The groups are shells around one centre, one inside the other: the same stretched ball of 8 dimensions in 6 sizes.
In the rows, zero is written as 128.
Some rows, each with its group after it:
[114 159 152  75 131 100 141 150  99 140 150 117 100 151 115]
q751
[103 135 146  77 151  94 136 161 111 133 146 124  84 140 118]
q198
[130 187 107  72 139 117 128 170  97 158 128 116 117 118 104]
q784
[124 174 116  57 146 108 118 189 113 159 112 108 111 116 113]
q784
[119 167 159  54 156 100 130 190 122 148 103 115  83 139 138]
q866
[130 174 155  68 116  90 128 172 114 158 120 104  86 124  98]
q343
[106 148 107  70 156 101 136 159  95 147 145 120 107 125 111]
q784
[124 184 142  58 139 108 133 178 103 156 115 121 104 133 127]
q784
[125 174 171  58 105  89 125 179 114 156 122 107 102 141 112]
q908
[129 183 142  67 141 112 129 173 114 152 116 109  92 127 115]
q784
[133 194 165  59 115 100 133 176 107 160 112 111  98 137 117]
q908
[115 172 148  47 129 110 113 189 121 154 119 107 120 133 129]
q751
[133 199 120  57 113 115 114 182 105 171 116 106 125 106 100]
q866
[140 185 150  76 113  87 137 169 103 161 118 108  87 129  92]
q198
[105 151 138  50 158 107 132 158 112 144 137  99 104 142 132]
q198
[ 99 150 165  68 138 104 146 142 101 134 154 125  89 149 132]
q866
[120 171 176  61 133  96 139 174 110 145 121 119  91 156 134]
q343
[119 161 145  58 161  95 138 177 112 148 114 109  88 145 130]
q343
[124 181 136  54 158 106 139 177 105 157 105 116  89 127 130]
q751
[111 154 155  54 137  93 130 170 113 147 132 103 105 150 125]
q784
[113 169 130  55 161 121 130 162 112 148 128 105 103 131 130]
q908
[110 153 141  75 142  93 147 151  96 144 142 126  81 130 112]
q343
[118 167 130  65 126  94 132 171  98 158 129 120 103 118 105]
q784
[102 143 111  46 168  99 126 179 109 151 127 106 116 130 129]
q343
[130 178 139  50 138  91 129 188 109 163 105 102 106 135 118]
q343
[120 174 135  64 145 107 128 185 106 150 118 126 108 135 125]
q908
[109 164 148  55 150 107 134 172 109 148 122 121  94 133 135]
q908
[112 150 117  71 163  97 136 175 101 143 132 126 104 138 121]
q908
[103 147 174  58 131  93 134 163 113 139 140 114  95 153 131]
q784
[112 163 107  57 173 110 136 171 100 152 122 118 102 121 127]
q908
[109 155 151  49 168  97 142 170 111 145 117 110  86 147 143]
q751
[142 190 126  77  97  89 124 180  98 170 121 113 110 111  77]
q866
[113 153 167  82 139  95 143 160 108 133 140 128  77 151 120]
q751
[145 202 140  71 109 112 119 175 111 162 120  98 115 129  94]
q343
[134 199 154  56  91 113 114 170 112 165 129  93 129 132 102]
q866
[117 181 143  45 163 127 125 177 119 148 114 104 111 144 147]
q866
[117 161 153  58 155  89 145 172 105 149 115 117  80 143 130]
q198
[108 139 159  67 143  74 146 164 106 142 132 118  76 145 119]
q751
[125 170 109  59 142  96 124 184 103 162 119 107 120 124 106]
q784
[104 138 148  64 136  88 130 165 114 144 139 111  88 129 112]
q198
[107 148 119  65 134  97 122 173 104 150 142 116 119 126 108]
q343
[ 81 122 132  55 174 102 142 149 102 132 155 123  98 142 143]
q751
[128 176 128  75 118  93 131 176  95 158 129 124 110 126  98]
q908
[108 161 120  47 141  96 132 173  95 160 129 114 121 127 122]
q751
[128 176 117  56 139 105 114 192 113 159 116 101 129 133 112]
q198
[137 198 133  57 140 120 116 192 119 160 102 104 111 125 118]
q198
[133 196 115  47 136 119 115 183 111 168 111  93 129 120 113]
q343
[118 181 142  42 118 110 116 177 111 163 124  99 128 128 120]
q198
[117 172 132  39 152 105 125 182 113 161 110  98 111 129 131]
q343
[108 150 144  50 131  79 134 176 101 156 128 114 107 137 120]
q866
[136 195 145  44 126  99 123 190 114 172  95  95 104 123 115]
q751
[124 168 138  67 118  86 133 170  98 158 131 111 107 132 100]
q908
[136 190 146  49 114  93 119 194 112 170 102  99 114 128 110]
q343
[119 178 135  65 145 125 123 175 110 144 131 119 121 143 130]
q866
[ 91 139 141  44 180 108 137 169 110 136 133 119 105 154 158]
q751
[115 167 151  61 143 119 123 165 120 141 134 103 106 145 127]
q908
[104 134 147  69 147  82 139 162 109 140 139 116  80 137 115]
q343
[111 154 138  48 160 111 115 188 127 143 121  99 117 147 137]
q866
[130 175 152  58 121  89 126 180 114 160 115  98 101 135 107]
q784
[129 181 168  67 134 102 140 164 112 149 118 108  79 143 120]
q198
[113 160 139  74 123  95 136 156  98 150 143 122  95 123 103]
q908
[123 173 118  46 163  98 129 193 110 163  97 108 100 119 125]
q751
[125 168 118  76 140  99 133 168  98 151 134 116 107 131 102]
q784
[ 98 133 140  76 163 100 136 164 110 129 145 131  85 140 127]
q866
[118 172 142  61 135  96 142 164  96 156 126 120  94 129 117]
q908
[108 157 119  49 178 114 133 166 111 148 124 103 100 131 135]
q751
[105 146 143  70 159  89 149 164  99 141 131 133  75 134 126]
q198
[134 188 130  52 118 110 109 183 118 166 117  85 129 127 103]
q751
[119 173 145  59 104  91 129 170  96 161 134 115 119 131 106]
q866
[118 160 102  63 148  95 129 176  99 159 126 112 111 115 103]
q784
[108 156 117  75 144 111 133 152  98 145 150 121 103 120 107]
q343
[105 153 121  58 177 114 135 166 108 141 131 116 101 136 136]
q784
[148 205 171  65 100  98 125 182 115 164 106 100  98 137 102]
q198
[132 186 176  66 124 106 136 159 116 150 122 101  82 144 117]
q866
[144 201 116  61 130 105 124 186 104 171 104 101 116 119 100]
q908
[133 175 167  58 130  91 126 183 124 154 108  93  90 146 115]
q866
[114 161  96  59 169 113 124 179 105 150 128 111 125 129 122]
q198
[131 182 161  59 113  97 121 180 121 160 112  99  93 124 105]
q198

New rows, each followed by its group:
[ 92 135 143  58 150  90 144 156  96 140 149 125 102 147 133]
q751
[129 189 169  68 114 118 124 163 117 147 133 104 108 149 118]
q751
[117 154 144  75 137  84 144 156 103 149 133 115  72 123 102]
q866
[117 169 105  63 137 105 127 170  97 161 130 117 113 106 103]
q343
[122 174 185  57 128  98 135 173 117 147 117 111  86 154 133]
q343
[100 155 116  48 178 116 135 167 102 146 130 119 110 132 143]
q198
[140 189 143  77 122 102 128 182 107 154 119 114 107 141 104]
q198
[126 173 135  62 123  95 128 166 110 163 122  98  91 111  95]
q866
[109 168 138  37 161 112 127 182 112 153 114 108 115 140 147]
q198
[132 188 138  65 124 108 129 168 103 157 127 105 117 139 110]
q908
[103 139 156  62 167  86 144 175 111 137 123 126  74 147 138]
q198
[112 164 138  53 155 110 135 158 109 148 130 102 100 138 129]
q343
[ 94 136 166  52 138  84 140 162 105 141 142 119  95 151 135]
q751
[115 172 163  49 126 104 129 168 111 152 129 105 110 147 130]
q784
[130 176 120  56 135  91 125 187 106 168 107 105 105 114 103]
q908
[ 91 133 146  57 141  96 135 151 103 139 157 115 107 144 127]
q198
[ 96 133 154  67 151  99 132 161 116 132 144 121  84 138 127]
q751
[107 166 139  61 118 114 122 160 103 149 149 116 126 131 116]
q866
[ 99 138 112  60 175 106 133 158 108 141 141 109  99 128 124]
q198
[ 87 125 124  63 185 111 134 159 112 128 148 124  94 138 141]
q866
[122 189 140  48 143 120 127 179 107 155 117 111 123 144 138]
q751
[103 145 148  56 166 103 131 176 118 136 129 116  98 152 142]
q784
[106 156 142  53 169 116 127 176 119 139 126 113 105 147 145]
q908
[104 152 136  58 165 107 137 163 110 143 130 117  88 130 132]
q784
[140 194 116  74 134 103 132 181  99 166 108 120  94 107  96]
q751
[110 167 114  45 180 122 129 173 110 150 118 108 111 130 142]
q751
[134 189 130  52 121 100 119 185 111 171 107  96 111 115 102]
q908
[130 181 129  73 130 109 123 180 106 151 129 114 122 141 109]
q751
[125 174 154  56 133  90 134 183 106 156 113 112 103 146 124]
q908
[103 138 134  50 152  79 137 171 104 151 129 109  98 136 122]
q866
[128 189 156  62 117 106 131 171 106 158 120 114 100 130 115]
q784
[ 98 139 111  53 165 103 128 165 107 146 141 108 112 128 124]
q908
[131 185 132  71 104  97 130 161  94 163 136 108 115 124  90]
q198
[123 174 123  79 139 112 135 157  99 149 137 120  97 122 104]
q908
[ 91 133 138  68 158 107 139 144 106 132 158 122  89 134 127]
q751
[123 176  98  61 143 107 127 172  96 163 126 110 121 114 104]
q784
[117 167 106  61 151 115 117 177 113 155 125 107 113 110 110]
q198
[137 197 138  57 139 109 130 184 109 163 101 108  99 125 118]
q908
[120 167  90  64 150 107 121 184 100 158 126 117 126 114 106]
q343
[120 174 120  57 172 117 130 181 111 150 111 114 100 128 132]
q343
[142 198 148  67 123 108 125 184 111 158 111 107 110 142 111]
q343
[121 171 152  53 118  95 126 171 109 157 128 100 113 140 114]
q784
[ 99 148 118  59 160 115 130 156 105 142 147 113 113 131 127]
q784
[119 159 162  63 110  81 129 171 110 153 132 106  99 140 105]
q343
[120 169 108  59 129 101 119 176 103 164 128 105 121 110  98]
q908
[127 174 168  71 133  93 141 173 107 147 120 120  85 152 122]
q343
[141 193 119  58 137 101 118 204 112 168  94 107 113 120 107]
q198
[111 163 148  49 141 106 125 171 118 152 124 103  99 128 126]
q784
[119 176 135  65 133 120 127 154 107 149 142 104 113 133 114]
q908
[110 144 128  61 154  96 124 175 118 146 129 104  97 128 114]
q343
[124 167 124  53 145 100 122 179 114 158 119  93 114 133 112]
q198
[ 91 138 150  57 162 112 132 160 114 131 146 121 100 147 145]
q343
[111 164 106  51 150 103 130 174  95 159 129 114 125 124 120]
q343
[ 94 135 164  56 168 106 137 159 119 128 141 115  88 159 149]
q198
[131 182 147  58 137 111 113 194 127 154 107 101 107 135 120]
q751
[113 170 148  51 118 105 126 160 106 155 139 102 118 135 118]
q343
[118 172 167  52 134 111 120 183 124 146 120 107 110 151 136]
q343
[139 184 163  63 121  88 129 187 116 159 104 104  89 139 109]
q343
[112 157 145  60 145  99 137 157 109 148 134 105  90 134 119]
q784
[123 180 111  63 125 108 124 173  95 162 132 115 129 120 104]
q908
[128 181 130  78 138 116 131 163 106 148 132 114 101 130 107]
q908
[103 149 128  69 180 108 147 160 100 135 135 132  86 140 138]
q751
[117 165 117  72 165 105 145 163  94 147 128 126  93 130 120]
q343
[104 151 142  58 138 114 119 161 118 140 149 102 118 143 123]
q198
[105 139 124  62 154  88 137 158 104 147 140 107  94 129 111]
q751
[117 151 137  72 159  83 143 181 103 145 118 129  80 137 120]
q198
